The rows of each matrix lie in a flat space through zero, up to rounding. After each matrix: how many dimensions does the smallest such space have?
In the rows, 128 means zero.

[[ 64 118 146 123 157 104 168 102 138 111 105 137 118 105 151 134 104 175
   90]
 [118 121 122 135 141 132 120 130 134 124 122 122 130 129 134 130 139 128
  119]
 [146 122 115  91  97 106  93  96 114 131 176 134 112 176 121 223 120  83
  122]
 [123 135  91 176 158 176 158 169 179 148  95 100 138  66 143  47 135 147
  113]
 [157 141  97 158 126 167 133 155 147 147 121 103 132 104 122  71 125 113
  142]
 [104 132 106 176 167 167 166 158 168 135  83 102 135  68 144  36 125 160
  113]
 [168 120  93 158 133 166  60 156 121 128 131  94 141 164 113 108 176  69
  156]
 [102 130  96 169 155 158 156 118 143 122  97  84 112  98 133  49  86 129
  120]
 [138 134 114 179 147 168 121 143 113 116  92  85 131 123 111  16 121 112
  165]
 [111 124 131 148 147 135 128 122 116 111 105 110 126 130 125  83 120 130
  136]
 [105 122 176  95 121  83 131  97  92 105 132 158 124 154 125 167 119 148
  131]
 [137 122 134 100 103 102  94  84  85 110 158 127 109 187 110 183 106  86
  143]
 [118 130 112 138 132 135 141 112 131 126 124 109 114 121 128 110  97 121
  122]
 [105 129 176  66 104  68 164  98 123 130 154 187 121 125 140 222 109 172
  101]
 [151 134 121 143 122 144 113 133 111 125 125 110 128 140 112  90 125 105
  156]
 [134 130 223  47  71  36 108  49  16  83 167 183 110 222  90 213  87 120
  179]
 [104 139 120 135 125 125 176  86 121 120 119 106  97 109 125  87  48 134
  124]
 [175 128  83 147 113 160  69 129 112 130 148  86 121 172 105 120 134  51
  159]
 [ 90 119 122 113 142 113 156 120 165 136 131 143 122 101 156 179 124 159
   76]]
 => 5

[[ 48 139 140 104 162  99 143 114 140 158 153 176 171 119 114 109 102 175
  158]
 [139 111 129 144 114 124 111 146 115 120 128 129 118 155 138 144 119 132
  117]
 [140 129 126 129 125 134 128 127 128 124 124 119 122 125 129 129 134 119
  125]
 [104 144 129 110 146 126 145 110 141 140 133 136 145 104 117 111 131 134
  143]
 [162 114 125 146 108 135 112 144 116 113 119 113 107 148 139 144 131 115
  111]
 [ 99 124 134 126 135 114 126 131 127 137 139 149 141 138 127 128 112 150
  135]
 [143 111 128 145 112 126 110 146 115 118 126 126 115 155 138 144 121 129
  116]
 [114 146 127 110 144 131 146 108 142 138 129 128 140  99 117 111 137 125
  140]
 [140 115 128 141 116 127 115 142 118 120 126 126 118 148 136 140 123 128
  119]
 [158 120 124 140 113 137 118 138 120 116 119 112 111 138 135 139 134 113
  115]
 [153 128 124 133 119 139 126 129 126 119 119 111 115 126 131 131 139 111
  120]
 [176 129 119 136 113 149 126 128 126 112 111  95 104 120 132 133 150  94
  114]
 [171 118 122 145 107 141 115 140 118 111 115 104 103 140 138 142 138 105
  110]
 [119 155 125 104 148 138 155  99 148 138 126 120 140  83 114 104 146 116
  143]
 [114 138 129 117 139 127 138 117 136 135 131 132 138 114 122 118 130 131
  136]
 [109 144 129 111 144 128 144 111 140 139 131 133 142 104 118 112 133 130
  141]
 [102 119 134 131 131 112 121 137 123 134 139 150 138 146 130 133 109 152
  132]
 [175 132 119 134 115 150 129 125 128 113 111  94 105 116 131 130 152  93
  115]
 [158 117 125 143 111 135 116 140 119 115 120 114 110 143 136 141 132 115
  114]]
 => 2

[[148 143 110 114 146 127 142 142 162 128 113 116 174 142  98 118 115 102
  128]
 [143  44 202 130 145 139 136 115  73 196 183 148  51 152 123 190 160 133
   64]
 [110 202 168 136  76 100 128 128 144 109  46 115 205 136  59  51 139  87
  152]
 [114 130 136 108 102  55 131 167 127 152 114 101  68 143 108 198 135 114
  167]
 [146 145  76 102 167 166 141 131 153  84 117  91 170 113 140 104  99 137
  142]
 [127 139 100  55 166 100 159 129 168 151  97  41  94 178 103 150 116 125
  182]
 [142 136 128 131 141 159 137 124 120 100 120 114 172 111 123  99 122 130
  118]
 [142 115 128 167 131 129 124 115 105 145 160 159 143 130 146 121 131 149
  119]
 [162  73 144 127 153 168 120 105  88 164 177 160  85 153 165 136 128 172
   99]
 [128 196 109 152  84 151 100 145 164  64  78 178 228  96 114  44 109  98
  125]
 [113 183  46 114 117  97 120 160 177  78  97 105 149 107 147 128  96 127
  195]
 [116 148 115 101  91  41 114 159 160 178 105 132  66 182 111 172 126 116
  188]
 [174  51 205  68 170  94 172 143  85 228 149  66  35 207  69 227 151 121
  111]
 [142 152 136 143 113 178 111 130 153  96 107 182 207 111 110  61 119  96
   83]
 [ 98 123  59 108 140 103 123 146 165 114 147 111  69 110 173 188 113 135
  162]
 [118 190  51 198 104 150  99 121 136  44 128 172 227  61 188  50 100 160
  158]
 [115 160 139 135  99 116 122 131 128 109  96 126 151 119 113 100 131 120
  143]
 [102 133  87 114 137 125 130 149 172  98 127 116 121  96 135 160 120  99
  125]
 [128  64 152 167 142 182 118 119  99 125 195 188 111  83 162 158 143 125
   39]]
 => 8

[[100 133 132 132 120 118 145 148 126 119 115 128 141 109 151 106 118 127
  138]
 [133  67 139 132 141 148 154 120 100 147  95 112  96 133 100 145 111 112
  160]
 [132 139 121 164 163 119  77 131 129 123 126 115 132 134 102 129 146 138
  123]
 [132 132 164 140 135 142 110  99 130 137  98  66 108 164  86 163 124 122
  142]
 [120 141 163 135 152 158 106  46 109 163 100  90 128 140  92 140 147 119
  112]
 [118 148 119 142 158 112  90 119 110 142 152 153 161  86 161  83 157 141
   91]
 [145 154  77 110 106  90 101 220 163  88 196 171 145 124 179 104 129 136
  110]
 [148 120 131  99  46 119 220  93 156 110  91 111  89 166 131 173  89 102
  172]
 [126 100 129 130 109 110 163 156 127 116 116 124 105 145 123 132 111 126
  156]
 [119 147 123 137 163 142  88 110 116 140 134 139 158 103 125 102 155 142
   98]
 [115  95 126  98 100 152 196  91 116 134 103 147 101 172  81 139 126 115
  140]
 [128 112 115  66  90 153 171 111 124 139 147 155 111 170 116 126 132 105
  111]
 [141  96 132 108 128 161 145  89 105 158 101 111 117 111 134 132 116 102
  137]
 [109 133 134 164 140  86 124 166 145 103 172 170 111 172  91 153 141 148
  126]
 [151 100 102  86  92 161 179 131 123 125  81 116 134  91 160 107  98 121
  155]
 [106 145 129 163 140  83 104 173 132 102 139 126 132 153 107 106 147 157
  126]
 [118 111 146 124 147 157 129  89 111 155 126 132 116 141  98 147 134 112
  120]
 [127 112 138 122 119 141 136 102 126 142 115 105 102 148 121 157 112  87
  143]
 [138 160 123 142 112  91 110 172 156  98 140 111 137 126 155 126 120 143
  135]]
 => 10

[[166 108 153 118 133  77 138 125 163 149 111  86 166 154 117  95 131 154
  143]
 [108 158 118 129 127 147 128 113 110 138 158 143 100 102 134 152 125  99
  104]
 [153 118 198 133 101 131 126 120 113 113 103 201 118  94 136 171 157 125
   64]
 [118 129 133 131 137 122 159 126 144 128 129 115 128 137 120 117 105 138
  158]
 [133 127 101 137 124 169  78 122 108 127 124 115 119 113 104 161 162 126
  108]
 [ 77 147 131 122 169 127 171 139 146 114 161 129 126 143 123 102  99 153
  157]
 [138 128 126 159  78 171 180 143 141 112 146 155 120  55 118 182 113 102
  115]
 [125 113 120 126 122 139 143 164 140 111 159 116 149 140 145 127 134 154
  125]
 [163 110 113 144 108 146 141 140 162 135 134  82 159 102  93 152 133 133
  133]
 [149 138 113 128 127 114 112 111 135 153 124 105 135 107 104 124 136 110
  123]
 [111 158 103 129 124 161 146 159 134 124 204 149 139  66 141 165 126  92
   70]
 [ 86 143 201 115 115 129 155 116  82 105 149 216  67 150 197 149 133 143
   84]
 [166 100 118 128 119 126 120 149 159 135 139  67 170 136 106 127 157 166
  126]
 [154 102  94 137 113 143  55 140 102 107  66 150 136 116 114 126 162 115
  125]
 [117 134 136 120 104 123 118 145  93 104 141 197 106 114 177 126 149 120
   84]
 [ 95 152 171 117 161 102 182 127 152 124 165 149 127 126 126 106 111 153
  123]
 [131 125 157 105 162  99 113 134 133 136 126 133 157 162 149 111 125 129
  108]
 [154  99 125 138 126 153 102 154 133 110  92 143 166 115 120 153 129 109
  116]
 [143 104  64 158 108 157 115 125 133 123  70  84 126 125  84 123 108 116
  209]]
 => 9

[[ 53 210 158  90  66 113 181  25  39 140 149 165 144 112  43 111 103 130
   84]
 [210  80 128 135 190 137 126 173 173 157 102 113 115 146 175 130 153 112
  166]
 [158 128 142 115 148 129 150 115 122 156 118 133 125 135 126 121 137 116
  138]
 [ 90 135 115 170 106  72 110 159 135 106 123 128 140 112 132 141  88 158
   98]
 [ 66 190 148 106  78 109 164  57  63 133 143 155 142 114  66 118 104 135
   90]
 [113 137 129  72 109 217 126  74 106 111 163 127 116 138 105 114 172 100
  148]
 [181 126 150 110 164 126 163 113 121 175 109 135 124 139 128 118 141 110
  145]
 [ 25 173 115 159  57  74 113 118  98  82 146 140 149  99  93 139  73 167
   70]
 [ 39 173 122 135  63 106 121  98  91  91 152 141 143 107  87 131  94 152
   84]
 [140 157 156 106 133 111 175  82  91 170 118 148 132 129  97 116 124 119
  122]
 [149 102 118 123 143 163 109 146 152 118 133 115 119 137 150 129 151 118
  150]
 [165 113 133 128 155 127 135 140 141 148 115 125 124 135 143 127 137 120
  143]
 [144 115 125 140 142 116 124 149 143 132 119 124 127 129 143 132 126 131
  132]
 [112 146 135 112 114 138 139  99 107 129 137 135 129 127 107 122 130 124
  123]
 [ 43 175 126 132  66 105 128  93  87  97 150 143 143 107  85 129  95 150
   85]
 [111 130 121 141 118 114 118 139 131 116 129 127 132 122 129 133 116 138
  118]
 [103 153 137  88 104 172 141  73  94 124 151 137 126 130  95 116 146 113
  129]
 [130 112 116 158 135 100 110 167 152 119 118 120 131 124 150 138 113 142
  123]
 [ 84 166 138  98  90 148 145  70  84 122 150 143 132 123  85 118 129 123
  113]]
 => 3

[[ 94 145 173  70 163 163 117  90  78 121 159 134 181  95 102 179 111 100
  107]
 [145 119 106 137 114 117 130 148 128 134 120 117 110 143 136 118 148 144
  134]
 [173 106  90 196 105  99 150 162 201 124  91 137  77 164 159  61 121 154
  145]
 [ 70 137 196 117 136 144  83  84 113  97 138  84 141 113 110 181  91  95
  125]
 [163 114 105 136  46  51  78 152  85  78 148 140  94 136 116 120  92 108
  163]
 [163 117  99 144  51  65 108 170 108  98 134 140  95 133 142  97 111 131
  141]
 [117 130 150  83  78 108  89 145  50  97 155 102 138 107 128 162 119 120
  110]
 [ 90 148 162  84 152 170 145 122 101 146 139 118 171  94 137 153 144 134
   82]
 [ 78 128 201 113  85 108  50 101  79  63 149  70 126 112 112 186  69  87
  129]
 [121 134 124  97  78  98  97 146  63 117 151 113 128 113 123 151 140 124
  127]
 [159 120  91 138 148 134 155 139 149 151 117 147 121 146 130 106 153 145
  137]
 [134 117 137  84 140 140 102 118  70 113 147 107 143 134 103 174 132 118
  131]
 [181 110  77 141  94  95 138 171 126 128 121 143 100 150 142  92 145 151
  140]
 [ 95 143 164 113 136 133 107  94 112 113 146 134 150 105 108 156  98  97
  129]
 [102 136 159 110 116 142 128 137 112 123 130 103 142 108 149 138 128 136
   92]
 [179 118  61 181 120  97 162 153 186 151 106 174  92 156 138  64 144 147
  160]
 [111 148 121  91  92 111 119 144  69 140 153 132 145  98 128 144 154 129
  114]
 [100 144 154  95 108 131 120 134  87 124 145 118 151  97 136 147 129 126
   98]
 [107 134 145 125 163 141 110  82 129 127 137 131 140 129  92 160 114  98
  152]]
 => 6

[[ 87 124 147 144 120 128 135 154 120 150 105 139 153 121 133 131 109 100
  120]
 [124  87 151  83 160 119 133 145 130 120 146 116 106 123 127 124 148  91
  143]
 [147 151 111 139 114 143 121 110 126 126 135 135 117 130 131 143 132 146
  128]
 [144  83 139  68 169 117 130 132 140 103 163 107  80 127 118 134 159 110
  151]
 [120 160 114 169 100 135 126 122 124 140 107 141 152 130 129 133 106 151
  114]
 [128 119 143 117 135 128 130 134 120 133 129 126 137 126 139 110 136 105
  129]
 [135 133 121 130 126 130 126 122 129 125 131 128 124 130 127 131 129 137
  128]
 [154 145 110 132 122 134 122 107 130 119 137 127 118 133 128 130 135 153
  129]
 [120 130 126 140 124 120 129 130 131 130 117 127 143 130 124 119 116 138
  122]
 [150 120 126 103 140 133 125 119 130 115 150 122  99 128 128 137 149 125
  140]
 [105 146 135 163 107 129 131 137 117 150  98 139 174 127 138 108 105 123
  111]
 [139 116 135 107 141 126 128 127 127 122 139 121 120 128 132 117 143 116
  134]
 [153 106 117  80 152 137 124 118 143  99 174 120  47 126 111 185 158 130
  156]
 [121 123 130 127 130 126 130 133 130 128 127 128 126 127 124 133 125 126
  129]
 [133 127 131 118 129 139 127 128 124 128 138 132 111 124 133 142 139 114
  134]
 [131 124 143 134 133 110 131 130 119 137 108 117 185 133 142  55 125 121
  114]
 [109 148 132 159 106 136 129 135 116 149 105 143 158 125 139 125 111 121
  115]
 [100  91 146 110 151 105 137 153 138 125 123 116 130 126 114 121 121 112
  131]
 [120 143 128 151 114 129 128 129 122 140 111 134 156 129 134 114 115 131
  117]]
 => 4

[[142 151 124 125 157 132 114 115 141 158 120 134 121 110 141 144 167 167
  129]
 [151 181 103  78  71 162  81 153 162 126  88 167 152 170 170 141 113 136
  122]
 [124 103 137 153 155 156 152 118 123 127 136  58 109 118 159  97 149 126
  106]
 [125  78 153 206 150 156 112 130 102 151  80 146 131  80 157 148 164 135
  163]
 [157  71 155 150 156 100 127  57 184 141  59 124 158 132 111 177 119 114
  122]
 [132 162 156 156 100 124  48 117 135 186  71 200 172 156 113 132 120 214
  106]
 [114  81 152 112 127  48 198 148 107 159 103 129 115 142 108 139  87 102
  127]
 [115 153 118 130  57 117 148 200  93 122 132 149 131  88 125 139 137 124
   99]
 [141 162 123 102 184 135 107  93 150 115 155 120 121 164 157 109 109 146
  140]
 [158 126 127 151 141 186 159 122 115 146 130 130 186 135 116  86 141  99
  126]
 [120  88 136  80  59  71 103 132 155 130 105 138  92 127  98 177 146 129
  109]
 [134 167  58 146 124 200 129 149 120 130 138 126 128 149 121 101 112 151
  147]
 [121 152 109 131 158 172 115 131 121 186  92 128 173 195 125 131 121 147
  155]
 [110 170 118  80 132 156 142  88 164 135 127 149 195 153 102 132 120 134
  131]
 [141 170 159 157 111 113 108 125 157 116  98 121 125 102  89 157 105 115
  105]
 [144 141  97 148 177 132 139 139 109  86 177 101 131 132 157 139 111 124
  104]
 [167 113 149 164 119 120  87 137 109 141 146 112 121 120 105 111 180 118
   88]
 [167 136 126 135 114 214 102 124 146  99 129 151 147 134 115 124 118 172
  200]
 [129 122 106 163 122 106 127  99 140 126 109 147 155 131 105 104  88 200
  235]]
 => 16
